The rows are grouped in 4 different ways at once. Each group adds its own fixed numbers to the row, and there is some noise. The rows also spread widely along 12 directions, which tell nothing about the answers.
Some rows, each with its group in each grouping after it:
6.9  14.3  7.3  10.3  24.1  -28.2  -5.9  -11.0  16.8  -4.7  -8.2  -1.7  4.1  16.7  12.1  -14.1  -10.5  -5.1  4.6  -0.5  4.5  -16.3  3.4  21.3  -18.2  12.0  17.4  7.5  4.0  23.4 => doran nive k_239 Y
11.2  10.4  -27.4  -19.3  -4.0  -10.8  10.7  5.0  12.1  6.8  -5.3  15.7  -0.3  35.7  -0.6  10.0  13.2  -4.3  29.9  -18.1  -9.4  30.1  -4.6  18.0  -2.8  -18.4  -31.6  -2.9  -1.4  -27.8 => peguf nive k_605 T
-0.9  12.0  -2.6  -8.5  5.4  -17.8  28.0  17.9  19.2  17.4  -18.2  14.1  14.4  37.1  -6.5  -8.9  -25.7  8.7  8.2  -5.3  -15.7  23.8  -28.1  15.4  4.7  3.0  -1.5  31.6  10.9  21.8 => Mavu tuvu k_162 T
0.5  14.0  -21.5  -8.1  17.5  25.8  -25.4  9.1  -4.7  -2.5  18.6  -28.2  1.3  8.8  14.3  25.7  15.8  -5.6  0.8  4.2  0.3  8.2  28.1  -7.0  12.3  -13.8  -11.1  -24.1  -2.6  -17.6 => Nadu tuvu k_239 D
-33.2  7.7  26.1  2.0  -26.4  13.6  23.8  40.6  15.3  38.9  2.7  3.4  3.6  17.6  -6.5  14.6  -38.7  4.0  1.8  16.4  -12.9  -10.4  -21.5  19.3  20.5  4.1  0.6  9.3  19.5  2.4 => Mavu megu k_993 Y
0.8  -6.8  16.0  -5.7  13.6  -27.5  7.0  -7.8  -25.7  -21.9  -18.0  13.7  9.5  -23.8  -6.7  -24.8  -20.2  35.8  -11.4  -9.2  -23.3  -14.0  -16.2  3.7  23.9  -7.4  15.9  -7.8  2.1  8.1 => peguf megu k_605 D
-26.2  5.1  31.6  15.8  -8.4  20.9  28.6  39.0  31.4  23.3  -10.5  3.5  17.1  8.9  -24.0  21.6  -33.1  -2.3  -21.4  5.7  -1.1  2.8  -28.1  9.8  5.1  22.7  1.9  57.3  19.8  56.2 => Gazo kero k_993 D
-8.3  8.0  39.2  5.1  23.7  -21.2  7.3  10.4  20.9  -2.7  -16.9  10.6  -10.8  13.4  16.6  -4.3  -32.1  14.4  23.4  18.3  4.6  -19.8  -1.1  24.8  -2.6  13.2  15.9  -19.0  10.6  21.2 => Nonil kero k_162 T
-5.4  23.3  9.8  -14.8  -6.7  -19.0  3.3  -13.7  -30.0  13.4  -2.0  -4.2  -1.2  7.0  6.0  -36.4  -5.4  13.2  -33.1  -8.3  -15.2  -40.5  0.2  2.0  12.8  0.9  4.6  9.0  2.6  -1.2 => doran megu k_605 Y
0.2  -32.9  -26.1  0.7  -40.6  44.7  -1.7  -1.2  -19.5  7.2  14.3  -4.3  -6.4  -32.5  -20.9  2.3  2.9  4.0  -10.7  -22.4  1.8  12.5  -21.5  -24.5  22.3  -9.2  -8.4  13.3  -22.0  -33.6 => Nadu nive k_993 Y
-2.3  -12.2  -3.2  -3.6  -25.9  15.6  -5.1  -1.4  7.9  14.3  17.3  -15.1  -9.5  -14.0  -14.4  -7.4  -1.9  -2.7  -23.0  -14.5  -7.2  -17.3  -16.5  -5.8  0.6  10.2  -9.0  9.2  -0.8  4.9 => Gazo megu k_162 D
-1.2  -21.1  -10.3  6.2  6.7  5.9  -23.6  2.0  -2.7  -8.2  24.0  -2.5  -8.1  -6.6  -0.9  -4.4  2.0  -0.7  20.3  -8.1  2.7  -22.4  6.2  20.5  -3.4  -1.2  10.0  -26.6  -12.1  -9.0 => Nonil kero k_162 T
-22.9  -4.7  3.2  9.6  7.6  1.4  1.1  29.0  14.3  14.1  13.1  1.2  16.2  6.0  0.5  19.6  -26.9  4.5  26.2  18.4  -12.8  11.3  -9.5  21.5  14.0  -0.9  18.6  -18.7  2.2  -4.6 => peguf megu k_993 D
6.0  -5.2  -1.2  -26.0  5.0  -2.7  -15.7  10.7  41.0  -8.9  -11.7  -10.8  17.8  50.1  -4.5  2.0  -1.1  -3.0  2.5  -17.8  -25.4  15.8  1.5  -4.6  6.8  0.3  -27.7  11.0  33.3  24.5 => Nadu kero k_162 D
-22.9  -34.9  19.0  10.8  -15.7  31.0  -15.3  8.3  -25.4  -25.3  10.6  25.2  8.7  -18.7  -21.9  2.1  11.9  10.3  2.3  -5.2  13.4  -10.4  -2.7  9.3  34.7  -8.0  4.8  -3.6  -0.2  -26.8 => Nonil megu k_239 T
-18.3  22.5  5.9  19.0  23.3  31.3  7.9  41.4  -47.6  3.7  -10.6  -2.9  -1.7  -2.2  -2.7  -1.4  -19.8  14.3  -17.1  -6.4  14.2  -41.8  -4.0  29.0  50.3  -13.7  9.9  19.9  -5.3  11.4 => doran tuvu k_605 Y
8.7  -11.9  -8.2  -10.8  1.8  -0.1  -11.0  6.7  17.9  1.9  0.2  -18.3  7.3  6.8  -2.0  12.0  -13.0  5.4  8.8  -3.9  -26.1  6.7  -11.5  -3.2  -0.3  -4.4  -1.2  -11.6  11.8  8.6 => doran tuvu k_605 D
-10.8  9.0  21.5  14.8  0.1  15.8  2.5  27.1  20.1  4.0  -12.8  7.1  1.9  18.6  -9.0  11.4  -8.3  -11.8  1.8  -1.9  16.5  -14.7  -8.9  22.0  -1.6  9.3  -9.5  26.5  18.9  30.4 => doran megu k_162 Y
9.9  -6.2  -20.4  -16.1  -21.1  14.2  -25.6  -7.8  42.8  4.9  18.7  -27.7  -2.0  26.8  -11.2  11.6  29.3  -31.3  -6.8  -18.1  -8.2  2.5  11.5  -9.0  -22.2  11.3  -30.3  13.5  10.4  12.8 => Gazo tuvu k_993 D
-10.7  20.7  2.4  -1.7  -3.8  4.7  18.3  4.2  -25.7  9.0  8.5  15.0  7.7  -4.6  -10.3  6.8  9.4  3.0  -18.2  3.6  7.0  -1.6  5.8  4.6  -5.3  2.5  -3.4  21.3  -7.5  5.2 => Nonil tuvu k_993 T
-4.4  -3.2  18.9  -12.7  16.4  -30.5  8.9  11.5  16.6  -16.4  -16.9  12.8  30.4  15.6  -17.0  -9.3  -16.7  11.9  -6.8  -8.4  -34.3  -2.6  -4.4  14.8  3.4  2.3  2.4  14.9  28.8  42.6 => peguf megu k_993 T
-13.3  12.7  -13.7  -11.5  1.3  8.9  -25.1  19.2  15.3  21.7  26.0  -30.3  10.8  33.3  7.6  18.1  6.7  -18.0  0.4  16.7  -16.4  2.0  15.1  6.4  -1.1  0.5  -2.3  -8.4  8.4  -7.9 => Gazo tuvu k_605 Y
5.8  14.1  11.9  -0.6  -17.7  20.7  13.6  0.5  -13.9  -0.9  -17.8  2.8  -18.6  -27.8  7.3  25.6  -0.7  17.3  -1.7  16.2  19.5  19.5  -6.5  -23.7  5.2  -5.8  -9.5  -7.8  -6.5  -22.2 => Mavu megu k_605 Y
-17.8  12.3  6.6  4.1  2.4  26.4  5.5  28.3  -35.3  4.0  24.3  7.6  7.6  -15.4  -19.6  26.0  6.7  2.7  -11.6  0.0  5.0  -22.6  7.3  20.8  10.6  -7.7  -7.9  -1.0  7.1  -2.9 => doran tuvu k_162 T
1.4  -2.9  -17.5  17.0  12.8  0.1  3.8  -16.6  -20.2  -0.6  4.2  7.9  16.6  -18.7  -1.0  -15.9  -6.2  13.4  -13.6  -4.7  10.2  24.3  -18.4  -10.2  6.2  7.1  30.3  29.4  -31.9  -4.2 => Nadu kero k_239 D
14.7  5.9  -14.9  -23.6  19.2  -12.9  -9.3  -5.9  4.2  -20.4  -17.8  -1.4  12.5  37.1  1.1  -19.5  7.7  9.0  -3.4  -29.2  -12.9  11.2  6.3  -5.3  16.2  -7.7  -21.4  13.5  11.4  12.0 => Nadu kero k_162 D
6.6  4.6  -14.8  -12.9  17.8  -12.6  1.9  -3.8  -34.6  -23.1  10.5  12.7  33.6  -8.4  -20.9  7.2  14.5  18.9  -21.2  -23.8  -27.9  7.8  10.0  3.5  3.7  -20.1  -14.5  4.6  6.2  2.7 => Nadu kero k_239 D
10.9  -44.3  -12.8  -15.3  -1.5  15.2  -34.0  -13.0  -2.2  -29.3  -0.2  -16.0  2.4  -10.7  -5.2  -19.6  -4.1  20.7  2.2  -22.8  -16.7  8.1  -7.6  -31.3  36.1  -9.0  3.0  -18.8  -0.1  -16.6 => Nadu kero k_162 D
-8.4  37.1  1.2  -4.3  16.6  -22.0  -13.6  -16.0  -12.0  5.9  29.7  2.8  12.5  26.1  7.6  -0.8  26.5  -13.4  -12.6  1.0  3.5  -22.5  31.8  24.2  -23.6  6.2  -1.7  0.7  3.8  0.1 => doran kero k_239 D
-22.9  -7.1  33.3  0.7  -24.1  5.4  0.2  -22.7  -32.5  -9.3  14.3  19.3  16.5  -34.2  -15.7  -7.6  11.4  14.0  -40.0  15.0  9.4  -4.1  2.6  -24.4  2.5  17.3  18.5  18.4  -3.1  2.7 => Nonil megu k_993 D
1.8  16.3  -13.3  -29.8  -22.8  0.6  3.8  -6.4  -0.6  16.3  -3.7  -8.2  -4.2  33.1  7.1  -5.8  14.6  0.9  -7.0  -9.8  -8.6  16.8  3.1  -23.2  16.6  -6.8  -31.9  6.3  2.2  -31.3 => Gazo megu k_993 Y
-24.7  -5.5  26.8  22.4  0.7  -12.4  7.4  7.9  11.8  7.5  3.6  32.6  4.8  7.5  -18.9  -22.4  -17.5  -5.6  4.8  -1.7  9.6  -23.8  -26.0  45.2  3.1  20.7  20.2  31.3  1.6  23.0 => peguf tuvu k_162 D
-12.7  7.4  39.1  19.5  3.4  6.3  -8.7  6.6  13.3  4.4  -6.4  -14.8  1.4  -19.1  4.9  4.8  -21.2  -0.4  -21.5  28.7  9.9  -25.7  -2.9  0.1  -10.8  25.2  31.4  12.3  10.6  41.0 => doran megu k_605 Y
12.5  -19.4  -1.3  11.0  -21.7  -3.5  -0.2  -29.4  28.1  6.5  11.6  -3.2  -10.5  -36.2  -8.7  0.3  -3.2  -8.2  -2.1  0.4  4.7  8.4  -19.4  -16.5  -39.7  24.9  15.7  12.2  -19.0  13.6 => peguf kero k_993 D
-18.7  -5.4  0.7  8.2  -18.5  29.0  5.1  9.3  -49.0  1.2  22.0  13.8  4.9  -31.0  -22.3  7.2  8.6  9.7  -23.7  -2.8  15.0  -1.9  -7.8  -3.4  25.2  -5.0  1.7  11.8  -13.4  -27.1 => Gazo nive k_162 Y

New rows. What belongs after each?
-6.8  17.7  2.2  -9.0  -5.1  -32.4  8.9  -9.1  -18.9  7.1  17.0  21.7  4.2  12.7  -13.2  -22.4  7.7  3.4  -11.4  -25.4  -18.3  -44.2  8.2  36.4  -9.1  -2.9  -15.9  5.0  3.5  -2.8 => Nadu kero k_993 Y
-0.2  -29.3  27.4  14.3  -29.5  20.2  -9.8  -29.2  19.6  -23.0  -25.2  29.8  -16.9  -4.9  -3.5  -15.9  16.8  -0.2  9.4  -6.0  44.9  15.1  -20.8  -18.1  8.5  20.2  -0.6  25.7  -12.7  -17.7 => Nonil megu k_239 D
16.3  -19.1  -13.5  -19.2  -20.5  -26.0  0.7  -17.7  12.7  -2.3  -3.3  3.7  17.9  -6.8  -12.8  -5.5  -1.5  9.9  -0.2  -8.6  -36.1  33.9  -24.3  -20.4  -17.1  -4.6  -2.0  1.9  4.1  -7.7 => peguf megu k_605 Y
10.7  -31.9  -11.2  25.4  -1.3  18.2  2.4  -2.9  4.5  -13.5  -8.5  1.7  -2.7  -44.0  -5.1  6.8  -11.1  11.7  12.9  1.0  17.9  18.9  -22.4  -11.8  -5.7  7.0  24.5  3.1  -30.9  8.2 => Nonil megu k_993 T
-1.3  -8.9  21.7  2.8  -5.3  7.5  11.6  -11.3  -26.5  -10.4  -12.1  11.3  -5.1  -35.3  -11.1  -12.4  -17.4  27.4  -20.2  -5.0  8.0  -4.8  -19.3  -16.7  21.2  3.8  12.6  10.5  -2.8  3.0 => doran nive k_162 D
-17.0  12.6  6.8  -1.1  10.7  -3.8  -11.5  13.3  -16.1  2.3  9.7  -8.1  11.8  11.8  -5.2  -25.7  -6.0  -3.2  -26.9  -5.0  -11.0  -37.9  9.2  17.3  18.0  2.5  10.0  12.6  9.7  20.6 => peguf megu k_162 Y
-25.4  4.7  26.2  -0.2  -12.7  26.5  -7.2  18.8  9.4  10.0  6.5  3.2  9.4  20.5  -6.0  16.5  5.3  -12.5  -8.3  12.3  12.8  -6.9  5.7  10.6  8.5  11.0  -2.2  20.1  17.4  5.8 => doran nive k_605 T
-8.6  -19.1  -12.7  -0.1  -23.5  -14.7  -10.4  -13.7  19.6  30.3  25.7  4.0  3.7  23.8  -1.9  -26.3  -10.8  -8.0  15.0  -10.2  -14.6  -6.3  -27.3  21.8  -5.0  11.7  16.2  4.5  -10.3  -17.1 => doran nive k_605 D
3.1  -24.0  13.7  4.7  -39.4  19.2  7.8  -18.3  1.1  -9.3  -0.4  14.3  1.8  -41.7  -31.7  7.4  7.9  -2.1  -28.8  -6.9  5.2  22.7  -24.5  -32.0  -11.3  9.8  -1.5  37.2  -1.2  -0.7 => peguf nive k_239 Y
4.9  -15.4  -11.9  8.9  -8.9  4.1  -11.6  -12.8  15.9  3.0  11.7  -2.1  6.3  -10.3  8.1  22.4  2.4  -0.7  28.0  19.0  6.9  42.0  -12.5  -16.5  -15.6  2.4  13.5  -17.4  -11.4  -34.2 => doran megu k_239 Y
0.0  -0.1  11.0  -17.2  -19.3  -8.9  -3.7  -26.2  29.8  16.7  -17.6  -2.7  -15.5  40.3  23.9  -37.1  -13.3  1.6  3.6  3.8  8.4  17.9  -16.5  -27.4  10.5  19.2  6.0  13.4  -2.5  -11.0 => Nonil nive k_162 D
16.8  -28.7  -24.1  9.5  -3.6  40.7  -8.5  28.3  31.2  -12.4  -0.3  -19.3  -14.7  -21.1  -13.2  41.5  -4.6  -10.5  30.9  -15.6  2.9  12.1  -5.4  2.9  -2.4  -12.3  -17.4  -18.0  -3.7  6.0 => peguf nive k_993 T
-2.6  8.0  15.0  -3.9  1.2  -21.7  -5.1  -10.8  26.8  19.5  -2.1  -13.7  -11.8  12.9  16.3  -28.8  -21.8  -0.4  -4.5  15.4  -6.8  -20.8  -8.9  10.4  -9.2  22.8  26.3  5.4  -2.2  18.0 => Mavu tuvu k_605 T
31.8  22.4  -19.5  -26.5  -19.3  -8.7  15.0  -28.7  2.5  8.6  -4.8  -3.6  -25.4  -4.4  -7.3  -16.0  24.1  -8.2  -25.3  -29.5  -3.9  -1.0  -3.4  -20.0  -31.2  2.0  -36.9  25.0  -7.9  5.1 => peguf tuvu k_162 T
-20.5  26.7  11.3  4.6  -9.6  32.4  4.1  13.5  -4.7  8.8  1.1  3.1  -9.4  15.3  8.8  23.3  15.7  -6.9  1.3  13.7  35.0  9.9  12.3  -2.0  20.4  5.7  -17.5  6.6  -4.7  -23.3 => Gazo megu k_993 D
-1.4  2.3  -25.2  1.4  35.4  -21.0  -18.8  -8.4  -15.0  -3.5  12.4  -10.7  8.1  12.3  19.7  -30.2  -11.4  13.6  13.2  -7.7  -7.6  -13.0  10.6  15.4  21.3  -4.5  25.5  -23.3  -22.5  -11.1 => Nadu kero k_993 D
-13.2  -24.1  13.0  36.8  10.9  31.3  5.2  34.2  -0.9  -17.5  1.9  12.4  7.3  -40.7  -20.8  36.3  -17.2  4.7  13.0  7.2  21.6  -7.0  -6.8  26.5  0.8  3.4  20.7  1.8  -6.7  28.0 => Nonil nive k_993 T
-25.0  11.5  17.3  -0.9  -0.3  -10.6  24.0  25.3  2.1  20.7  14.4  13.6  22.4  7.7  -17.8  18.4  -16.1  5.4  -3.0  13.5  -18.6  -0.8  -10.1  26.4  -0.6  6.2  1.2  12.1  14.7  14.6 => Gazo tuvu k_993 T
-0.4  11.9  8.8  13.2  18.5  -27.8  -11.4  -11.8  -3.7  -8.8  16.0  7.3  -7.3  -12.2  0.0  -5.6  5.3  -8.3  5.8  0.5  0.0  -40.1  13.7  39.0  -25.6  3.0  11.5  -18.1  -3.9  4.2 => peguf tuvu k_239 Y
-10.0  23.7  23.6  -27.1  -26.6  4.6  11.8  -13.8  5.2  37.2  -2.3  -8.2  -14.6  22.6  14.5  -10.3  -11.3  5.6  -20.2  11.3  -2.7  5.8  -9.6  -35.6  10.0  14.8  -8.8  13.6  9.6  -15.3 => doran kero k_162 D
2.7  3.0  -6.3  1.8  -4.5  -3.2  -3.0  -23.1  -5.8  3.6  7.6  -4.0  17.9  -16.2  3.5  -3.0  3.4  2.5  -25.0  13.0  1.6  34.0  -4.9  -31.0  -13.4  10.6  21.6  23.1  -12.8  -3.4 => Nadu nive k_239 Y
-1.2  2.7  16.2  13.8  32.7  -11.9  7.6  6.2  -9.0  -24.1  -12.8  18.7  15.4  -11.1  -3.6  11.5  -6.5  15.4  8.2  9.2  6.3  6.9  1.5  16.1  -3.5  -0.2  17.0  1.0  -0.6  21.1 => Nonil tuvu k_239 T
-16.6  9.7  11.0  11.7  -11.0  19.8  -3.1  -7.5  1.8  5.1  -0.1  10.4  -7.2  3.6  7.3  -6.0  9.8  -4.1  -4.2  6.6  34.4  1.4  1.8  -2.2  12.5  17.8  2.0  20.7  -13.7  -12.0 => Nadu megu k_993 D
-24.9  25.3  24.7  11.3  -12.7  38.4  12.6  34.9  -0.8  20.4  9.9  -6.7  -2.4  -10.4  -3.4  49.9  -2.5  -6.4  -15.1  26.4  15.0  0.4  4.1  2.3  3.9  2.9  -14.8  2.9  10.6  -3.9 => Gazo megu k_239 Y
-3.5  -16.0  -10.5  -1.2  -36.4  37.6  -4.4  11.6  19.0  13.7  -2.3  -11.3  1.3  13.0  -10.5  7.3  -0.1  -9.4  -6.4  -7.3  3.1  26.9  -21.3  -22.9  16.7  -1.1  -11.3  29.3  1.1  -16.2 => Mavu megu k_239 Y
14.2  -8.8  -3.5  5.0  20.2  15.1  -25.7  3.6  9.2  -38.0  -11.2  -15.6  4.1  -10.8  -3.8  18.5  13.6  -6.8  1.5  -6.1  10.2  7.2  20.1  -13.3  -2.5  -2.3  -2.6  0.1  5.1  24.6 => peguf kero k_993 Y
-19.6  33.4  15.1  4.7  -3.4  20.8  32.9  30.8  -1.0  43.5  0.7  -2.6  -7.8  12.1  6.1  19.3  -28.0  2.2  -7.3  11.0  3.1  -9.2  -13.9  13.3  12.2  3.4  -2.8  17.5  0.8  -0.2 => doran kero k_239 T
4.5  -10.9  25.3  9.2  -22.9  24.4  -7.4  -12.7  20.9  -11.3  -17.6  10.2  -17.8  -11.7  2.7  15.5  10.0  -3.6  13.1  14.1  40.3  23.3  -11.9  -25.7  -6.3  15.7  -6.6  6.9  1.7  -14.7 => doran megu k_162 Y
-12.1  -17.2  40.2  2.6  -5.0  7.1  10.1  4.8  -2.1  -10.3  -9.9  2.4  6.3  -37.9  -12.7  5.5  -26.5  20.2  -22.0  15.6  -6.5  -9.4  -6.7  -16.0  6.0  12.6  22.2  3.5  10.3  31.7 => Nonil nive k_993 T
-17.2  7.3  43.2  14.1  -24.0  21.1  13.9  10.5  14.4  9.4  3.1  15.3  -11.8  -26.2  -9.1  34.6  -8.3  -4.7  -4.4  22.1  18.9  -5.1  -6.2  5.6  -14.1  13.9  -7.3  4.3  10.6  -3.0 => Nadu nive k_239 Y
-24.7  13.2  23.3  -5.8  -24.2  17.0  3.8  -3.4  -16.3  24.4  22.7  -9.3  9.0  -26.6  -8.0  4.6  -5.6  -0.5  -50.5  22.2  -7.3  -5.7  -0.8  -23.0  1.5  15.4  16.8  20.4  3.4  9.9 => peguf nive k_605 D
21.5  -14.5  -17.6  12.3  -0.3  4.2  -19.9  -23.8  38.8  -15.2  -1.7  -11.0  1.7  2.3  -5.0  1.1  16.9  -20.9  2.9  -15.8  20.5  13.3  -0.7  -7.4  -33.3  19.5  2.6  26.7  -8.6  31.8 => doran nive k_993 D
-14.6  31.8  29.9  -1.0  -4.5  21.4  -10.6  13.1  -7.1  4.1  3.6  -9.5  -6.6  2.6  7.8  28.6  15.9  -9.3  -17.2  21.3  17.6  -25.5  26.5  3.8  -3.2  3.9  -13.4  -4.1  19.7  3.9 => doran megu k_605 Y
3.5  43.6  2.2  8.1  10.0  0.1  32.0  11.8  0.8  23.7  -11.7  -6.0  2.5  0.2  5.9  21.1  -13.0  -2.3  -15.7  13.7  10.4  8.3  -4.6  -3.8  -23.1  9.2  0.3  34.4  -2.1  33.1 => doran tuvu k_993 Y
10.5  13.9  -4.0  -2.2  20.1  -7.6  -15.6  21.8  33.9  -0.8  1.9  -30.0  18.7  20.2  -2.7  19.6  -5.6  -15.5  -11.1  -2.9  -21.0  -12.5  12.3  10.9  -31.8  5.5  -7.7  6.4  29.9  58.2 => doran megu k_162 Y
10.0  8.0  -24.6  -6.6  16.2  1.6  1.5  31.5  12.7  -2.3  -16.4  -0.2  13.3  38.3  -6.8  10.1  -4.0  -0.3  13.4  -28.8  -16.0  3.3  -5.2  27.1  10.2  -18.1  -28.7  15.0  10.7  14.1 => Nadu kero k_605 Y
0.7  6.5  -9.5  -19.6  1.5  -23.9  -21.4  -29.2  23.2  1.8  0.9  0.7  14.0  45.0  21.9  -19.2  14.7  -7.5  13.7  11.0  -1.6  42.9  5.2  -17.0  -1.6  10.6  9.3  3.8  -1.6  -22.1 => peguf nive k_605 D
